There are 4 nested groupings, the coarsest first. Each group lies inside one group of the grouping before and may be the whole of it. The rows also spread widely along 14 directions, which tell nothing about the answers.
In the rows, 128 means zero.
Known rows, each followed by its group in each grouping:
[138 114 186 153 160  90 117 110 176 108 129 151 114 114 134 134  71 117
 195 161 125 126 139 133  67]	q_428 vonit vud tukik
[ 84  47 119 152 115 169  53 118  93 123 129 120 103 149 197  88 132 145
 104  81 149 162 137 167 131]	q_428 fur vema zed
[164  94  96 127 109 152  67 159 105 154 139  95 156 107 168 130 134 112
 107 107 166 133 135 155 139]	q_428 fur ziki vuki
[151 116 121 126 152  97 139 114 105 160 123 140 164 141 148 139 114 107
 108 134 157 118 115 144 128]	q_614 vumum Luson pofi
[149  82 100 149 132 137 161 125 113 134 122 108 130 121 123 171 126 120
 121 121 117 105 102 133 114]	q_614 Gupir bef mesi
[155 160  77 171 100 153 127 148 110  98 110  66 126 120  70 163 159 116
 119 145 139 124 127 105 136]	q_614 Gupir keni Bugel
[145 110 163 120 101  95 180 150 113 128  89 146 147 121 116 150 117  93
 151 165 123 123 141 106 130]	q_428 fur vema mor
[ 87 121 133 171  99  92  81 129 180 106 134 113  61 115 177 134  96 121
 160 110 117 138 133 117 152]	q_428 kemo nagi turok
[181 173 156 101 117 140 122 111 133 122 130 142 109 135  81 135 130 159
 160 155 148 104  90  79  77]	q_614 Gupir keni lop
[127  93 135  71 102 112 161 161 104 157 132 145 101 135 185 121 130 147
 103  91 106 109 131  98 146]	q_614 Gupir bef rubu
[137  98 127 114  94 119 121 124 147 120 142 112 104 139 147 145 130 134
 121 137 120 117 117 109 151]	q_428 vonit bibig Mef
[171 154  97 175 117 101 140 191 122  91 101  83 142 108 132 167 133  79
 135 124 146 158 202 109 178]	q_428 Nagen zita Buna
[125 168 108 164 137  95 187 114 138 138 108 135 145 145 103 216 132  79
 131  94 119 107  82  73 155]	q_614 Gupir keni lop
[107 112  75 183 153 133 142 158 112 116 126 100 168 125 138 107 105  95
 104 117  94 128 187 178 110]	q_428 fur ziki vuki
[146 156 105 153 194 120 170  81 116 115 114 129 111 154 114 129 113 163
 116 118 131 136 105 117 140]	q_614 Gupir bef mesi
[150 108 176 111 139 138 155 134  97 111  89 145 139 115 114 129 126 132
 151 140 130 155 151 109  92]	q_614 Gupir keni Bugel
[204  95 103 114 122 135 114 103 149 115 151 100 106 151 147 159 129 155
 121 129 151 118  99 119 150]	q_428 vonit vud tukik
[118  96 132 122  96 146  96 185 119 165 120 115 150  59 123 113 115 110
 130 107 102 136 124 142 125]	q_428 vonit bibig Mef
[125  73 164 126 141 159 130 115 126 101 111 132 122 130 142 131 126 137
 147 104 107 164 146 126 111]	q_428 kemo nagi turok
[115 151 144 116 107 134  65 159 143 156 132 136 142  85 138  99 113 114
 143  95 121 136 120 128 119]	q_428 kemo nagi turok
[147  76 120 103 113 119 120 121 156 113 167  84 108 143 198 178 136 117
 112 140 140 110 151 118 156]	q_428 fur ziki vuki
[131 177 114 126 117 101 167 144 153 133 146 153 116 166 128 131 102 127
 128  98  97  81 124  89 110]	q_428 fur vema mor
[113 205  88 175 159 101 111 124 149  90 140  67 123 124 121 149 137 102
 118 156 148 124 156 118 157]	q_614 Gupir bef mesi
[129 140  87 133  70 134 159 145  93 138 111 121 129 163  95 147 162 118
  94 101 120 105 102  88 149]	q_614 vumum Luson pofi
[106 182 136 102 141 143 144 163 126 125 127  96 126  95 113 144 151 125
 117 101 104 137 152  75 148]	q_614 Gupir keni Bugel
[164  69 158  56 111  95 168 132 149 123 145 132  94 105 184 127  98 159
 138 164  99 103 139 120 113]	q_614 Gupir bef mesi
[ 79 135 137  99 103 123 121 116 117 150 119 158 143 121 135 105 137 117
 112 107 103 129  88 116 135]	q_614 Gupir bef rubu
[115 111  90 138  88 130 128 127  94 120 106 131 145 140 125  95 132 124
  99 130 113 131 117 145 126]	q_614 Gupir keni Bugel
[118 123 117 133 150 112 165 152  88 158 107 101 140 104 122 109 120 120
 103 169 128 127 153 141 163]	q_428 fur ziki vuki
[ 87 189 121 133 140 150 106  99 151 116 138 105 122 133  89 123 147 132
 118 123 110 132 103 102 149]	q_428 kemo nagi turok
[117 121 104 146 157 101 181  77 134 110 123 130 101 155 134 135 111 148
 113 137 108 117 100 124 143]	q_614 Gupir bef mesi
[107 204 142  96 113 153 125 118 102 140 126 128 107 146  69 110 168 158
 117 137 135 112  89  62 129]	q_614 Gupir keni lop

New rows, each followed by its group in each grouping:
[137 151 118 113 116 118 127 158 111 126 137 118 149 140 135 126 139 109
 110 139 137 106 158 115 108]	q_614 Gupir keni Bugel
[100 131  98 100 102 110 123  82 162  97 177 137 123 171 139  62 116 148
  95 182  85  91 122 158 106]	q_428 Nagen zita Buna
[126 173 162 135 192 117 118 106 130 122 147 110 132 164 104 136 140 121
 132 182 172 111 151 110 113]	q_428 vonit vud tukik
[105  85 108 133  60 119 104 127 118 106 118 109 101 136 133  75 133 139
 113 177 113 132 127 149 156]	q_428 vonit vud tukik
[131 111 128 149 129  69 151 138 117 138 117 159 119 143 169 118  87 112
 138 135 130 105 140 138 105]	q_614 Gupir bef rubu
[138 156  88 114 117 132  97 126 168 105 167 128 175 156 148 127 126 108
  98  79 101 122 131 128 130]	q_428 vonit bibig Mef
[116 158 142  84 144 139 201 114 147 129 116 116  87  91  89 143 137 170
 121 111  69 151  95  62 200]	q_428 Nagen zita Buna
[135  96 101 166 186 138 135 124 152  82 149 100 161 160 173 173 120  99
 109  68 110 150 183 140 129]	q_428 vonit bibig Mef
[169 145 107 146 149 105 121 108 129 111 123 108 156 125 128 154 123 101
 127 161 160 125 124 139 129]	q_614 Gupir bef rubu
[144 130 120 122 157 131 133  87 139 129 124 109 104 113 109 109 107 168
 125 158 120 137  93 137 153]	q_428 kemo nagi turok
[141 196 136 169 113 124  63 165  85 121 126 144 112 193 125  98 142 126
 138 100 204 122 171  93  78]	q_614 vumum Luson pofi
[120 134 148 101  94 102 136 127 120 112 112 127 133 124 129 126 139 111
 131 177 128 127 137 106 136]	q_614 Gupir keni lop
[165 170 140 106 124 138 133 141 125 162 136 120 104 115  84 150 140 146
 135 137 149 103  92  77 136]	q_428 Nagen zita Buna
[139 126 157  85 144 117 154 118 164  81 132 107 147 116 161 179 138 102
 130 109 107 159 172  91 151]	q_614 vumum Luson pofi
[137 132 124 119 129 153  92 180 128 151 143  96 135  84 132 115 121 126
 129 106 118 121 152 136 113]	q_428 kemo nagi turok
[130 137 109 108  77 104  93 156 143 113 137 136 137 115 166  57  97 128
 124 139 103 129 164 153 121]	q_428 fur ziki vuki
[182 137 110 152 132 109 150 169 100 110  93 126 163 111 123 130 110 100
 139 130 135 138 170 137 109]	q_614 Gupir bef rubu
[119 143 102 135 124 139  99  93 144 113 134 158 151 115 107  57  85 149
 131 127  83 124  91 171  54]	q_614 Gupir keni Bugel
[100 118 133 116  63 128  99 160 134 153 136 108 106 113 134 141 145 107
 127 124 119 103 110 101 150]	q_428 kemo nagi turok
[162 133 137 101  91 108  90 147 172  89 158 126 145 119 160 119 105 109
 150 139 118 113 172 133  66]	q_614 vumum Luson pofi
[109  76  88 127 125 155  82 118 109 111 129  84 146 121 192 108 145 126
  79 101 133 178 151 166 192]	q_428 fur ziki vuki
[122  98 112 138 104 141 107 109 140  97 141  96  64 135 144 103 114 172
 128 149 118 123 122 133 130]	q_428 fur vema mor
[135 102 140 105  86 130 116 126 165 117 125 130 125  77 140 153 115 116
 155 107  90 130  94 114 112]	q_614 Gupir bef rubu
[164 111 140 136 119 128 130 130 109 140  96 124 113  93 112 154 122 130
 153 134 146 136  94 111 127]	q_614 Gupir bef rubu
[ 97 181  95 147 140  66 143 142 124 150 131 155 136 154 154  82 103 112
  96 116 121 119 144 133 167]	q_428 Nagen zita Buna
[138 147 155  79  93 142  80 157 111 133 132 137 184 123 138 122 158  94
 118 105 150 139 150 108 107]	q_614 vumum Luson pofi
[162 154 126 129 170 123 159  92 115 149 115 119 117 120  83 137 115 158
 125 152 144 121  82 114 130]	q_614 vumum Luson pofi
[174 136  93 126 136 107 122 112 148  88 128  98 115 113 155 116 101 150
 120 149 129 146 141 142 148]	q_614 Gupir keni Bugel
[143 149 130 126 116 132 128 149 110 158 106 143 141 114 116 126 122 122
 133 100 134 136 112 104 140]	q_428 fur ziki vuki
[182 160 103 166  95 142 140 126 120 143 104 188 173 155  56 124 100 111
 157  99 116  98  71 120  50]	q_428 fur ziki vuki
[136 101 122  83 151 116 144 130 123 136 135 121 147 115 181  94 108 140
  97 134 109 141 159 151 159]	q_428 fur ziki vuki
[110 119 126 117 136 113 137 102 135 137 128 171 126 125 139  63  88 155
 121 122  89 138 106 152 120]	q_428 Nagen zita Buna
[173 108  89 175 142  98 141 139 150 113 125 114 171 135 147 182 100  76
 126 109 127 127 143 144 140]	q_428 vonit bibig Mef
[107 154  84 167 122 117 137 121 109 124 140 116  89 191 126 100 126 149
 100 140 134  94 135 121 131]	q_428 fur ziki vuki
[181 116 143 142 148 112 100 130 116 160 120 142 143 114 144 152 100 116
 150 111 180 126 109 133  94]	q_614 vumum Luson pofi
[138 184  99 166 189 126 142 121 112 138 110 126 158 126 108 144 122 115
 116  87 141 140 113 119 139]	q_614 Gupir bef mesi
[127 156 111 144 113 119 139 132 158  99 129 113 119 124 122 139 116 117
 138 120  99 129 143 105 136]	q_428 fur ziki vuki
[225 172 137 105 118 126 169 141 147 106  95 130 140 103  72 153 113 135
 163 140 115 140 119  84 138]	q_428 kemo nagi turok
[150 143 146 133 143 131 148 128 122 122 130 125 131 149 101 161 133 119
 140 130 140 106 136  97  81]	q_614 vumum Luson pofi
